There are 3 ways to turn a row about zero (a turn may also mirror it). The second row of each pair is the first, turned, with some noise. The first 18 pairs use one turn. New pairs use 2 turns, one after the other, and a turn may come again.
Some pairs, each with its turns in order after it:
[-0.36 -2.48 -1.62 -2.48  1.87]
[-0.41 -1.34 -1.14  3.48  1.41]
(1)

[ 1.56 -4.05  3.50  2.81  0.27]
[-0.97 -2.26  0.20  5.12 -2.32]
(0)

[ 5.93  1.17  0.09 -2.82 -0.17]
[ 3.40  4.73 -2.28  2.41  0.69]
(0)

[-1.05 -1.32  2.01  1.35  0.20]
[-1.09 -1.74 -0.11  0.94 -1.61]
(0)

[ 2.00 -1.70  0.89  1.43 -1.21]
[ 2.18  0.53  2.53  0.43 -0.41]
(1)

[ 0.43 -2.76 -0.06 -3.72 -0.34]
[-1.45 -2.35  3.44 -0.29  1.55]
(2)

[ 1.03 -1.87 -0.13  1.31 -0.85]
[-0.44  1.75  1.12  1.38  0.52]
(2)

[ 2.18  0.83  0.72  1.64 -2.42]
[-0.81  2.85 -1.25 -0.54  2.00]
(2)

[1.31 0.49 0.98 1.68 1.25]
[ 1.46 -1.55 -1.08  1.26 -0.40]
(0)

[ 2.23 -0.75  0.62 -0.05 -0.10]
[ 0.95 -0.64  1.95  0.23  0.96]
(1)

[ 2.23  2.25  2.85 -1.15  2.55]
[-0.46 -0.54  1.04 -2.57  4.26]
(1)

[-1.28  0.81  0.26 -0.83  1.95]
[-1.29  0.37 -1.63 -0.15  1.49]
(1)

[-2.06  2.13  1.25  1.05  1.20]
[ 0.23 -2.23 -1.27 -2.33 -1.25]
(0)

[-0.16 -2.63 -1.90 -0.40 -2.89]
[-2.65  1.47  1.97  1.21  2.10]
(0)

[-2.78  0.29 -2.26 -0.48  0.48]
[-1.94  0.14 -2.37  1.22 -1.25]
(1)

[-2.70 -1.03 -0.68  0.54  1.58]
[ 0.45 -1.52  0.11  1.99 -2.23]
(2)

[-1.12  1.72  1.38  0.14  0.09]
[ 0.96 -0.91 -2.12 -0.31  0.32]
(2)

[ 0.31  0.22  1.86 -4.67  0.20]
[ 0.13 -3.54  1.35 -2.18  2.43]
(2)

New pairs, each followed by its turns in order:
[-0.98  1.22 -2.63  1.44 -1.72]
[ 1.83 -0.15  2.26 -0.96 -2.13]
(0) (0)

[-2.49  2.59 -1.31 -0.18  1.38]
[-2.16 -2.19 -0.73  0.30 -2.50]
(1) (2)

[ 0.93 -1.18 -1.40 -0.57  3.77]
[ 1.45  2.06  0.72 -0.87  3.43]
(0) (2)

[ 0.34 -1.49  0.53 -1.77 -3.16]
[-1.03  2.46  2.40  0.02  1.63]
(1) (2)

[ 0.16 -0.96  0.73 -1.50 -2.01]
[-0.73 -1.14 -1.04 -2.10  0.51]
(0) (0)

[ 3.15 -0.90 -0.01 -1.14  0.91]
[ 1.04  2.96 -1.37 -1.17  0.03]
(0) (2)

[-2.77  1.23  0.55 -0.46 -2.46]
[-0.58 -0.94 -3.73  0.95 -0.43]
(0) (1)

[ 2.09 -1.21 -4.33  1.47  0.55]
[ 3.55 -1.99 -0.63  2.11 -2.45]
(0) (0)

[ 1.52 -1.26 -1.03  3.87 -3.58]
[ 0.61 -2.87 -2.26 -4.23  1.18]
(2) (0)

[-0.92 -0.29 -5.56 -0.94  0.65]
[ 2.94  0.86 -1.29  0.02 -4.70]
(0) (0)

[-0.98 -2.54 -0.41 -3.20 -0.38]
[-1.48 -0.34 -3.32 -1.77 -1.55]
(0) (0)

[ 2.48 -2.13 -0.48 -0.25 -0.22]
[ 1.84  2.09 -1.73  0.41 -0.12]
(0) (2)

[-1.33  1.03 -2.95 -2.29  1.53]
[-0.76  2.03 -1.68  2.55 -2.33]
(1) (1)

[ 2.12  1.20 -5.62  1.15  0.62]
[-1.78  0.32  2.16  0.39  5.56]
(0) (1)

[-2.83  0.69  1.80  0.94  1.59]
[-3.38 -1.67 -0.87 -0.66 -0.32]
(1) (1)

[-2.47  0.03  1.98 -1.91 -0.79]
[-1.79 -2.11  1.44  1.90 -0.46]
(1) (1)

[-0.95  0.51  2.84  3.96  1.99]
[ 2.58  0.33  1.32  4.07 -2.14]
(0) (1)

[-1.68  1.62 -2.19 -0.69  2.24]
[ 0.96  3.15 -0.19  0.85 -1.87]
(0) (0)

[-3.05 -1.03 -0.04  5.63  2.02]
[-2.01  6.01 -2.54 -0.25 -0.59]
(2) (2)

[ 2.31  2.04 -0.23  2.73 -0.09]
[ 2.47 -0.73  2.38  1.34  1.66]
(0) (0)

[ 0.31  1.35 -1.24 -3.92  3.17]
[ 1.33  3.77 -3.46  0.39  0.14]
(0) (0)

[ 2.74 -0.07 -3.72  1.97 -0.05]
[ 4.20  1.60  1.66 -0.27 -1.10]
(0) (2)

[ 0.36  1.45 -0.66 -1.32  1.46]
[-0.10  0.18  0.75 -2.21  0.90]
(0) (2)

[ 1.05 -4.19  1.73 -2.01  0.57]
[ 3.34 -2.35 -0.50  3.12  0.53]
(1) (0)

[-0.20 -2.47 -2.47  2.30 -1.45]
[ 3.38 -0.76  0.05  2.74 -0.43]
(0) (2)

[-1.44  1.86 -1.21 -0.33 -1.30]
[-0.01 -2.41  0.82 -1.15 -1.04]
(0) (2)

[-2.68 -4.66  0.59 -3.86  0.28]
[2.40 0.28 1.16 5.91 1.83]
(2) (2)

[ 4.56 -3.15 -1.85  5.29  1.77]
[-1.16 -3.56 -6.03  0.30 -3.80]
(1) (0)

[ 0.72 -0.75 -0.27  4.49 -0.03]
[0.34 2.94 1.17 3.28 0.40]
(0) (1)

[-0.98 -0.86 -0.51  0.68  0.99]
[ 0.92  0.64  1.00 -0.41 -1.08]
(2) (1)

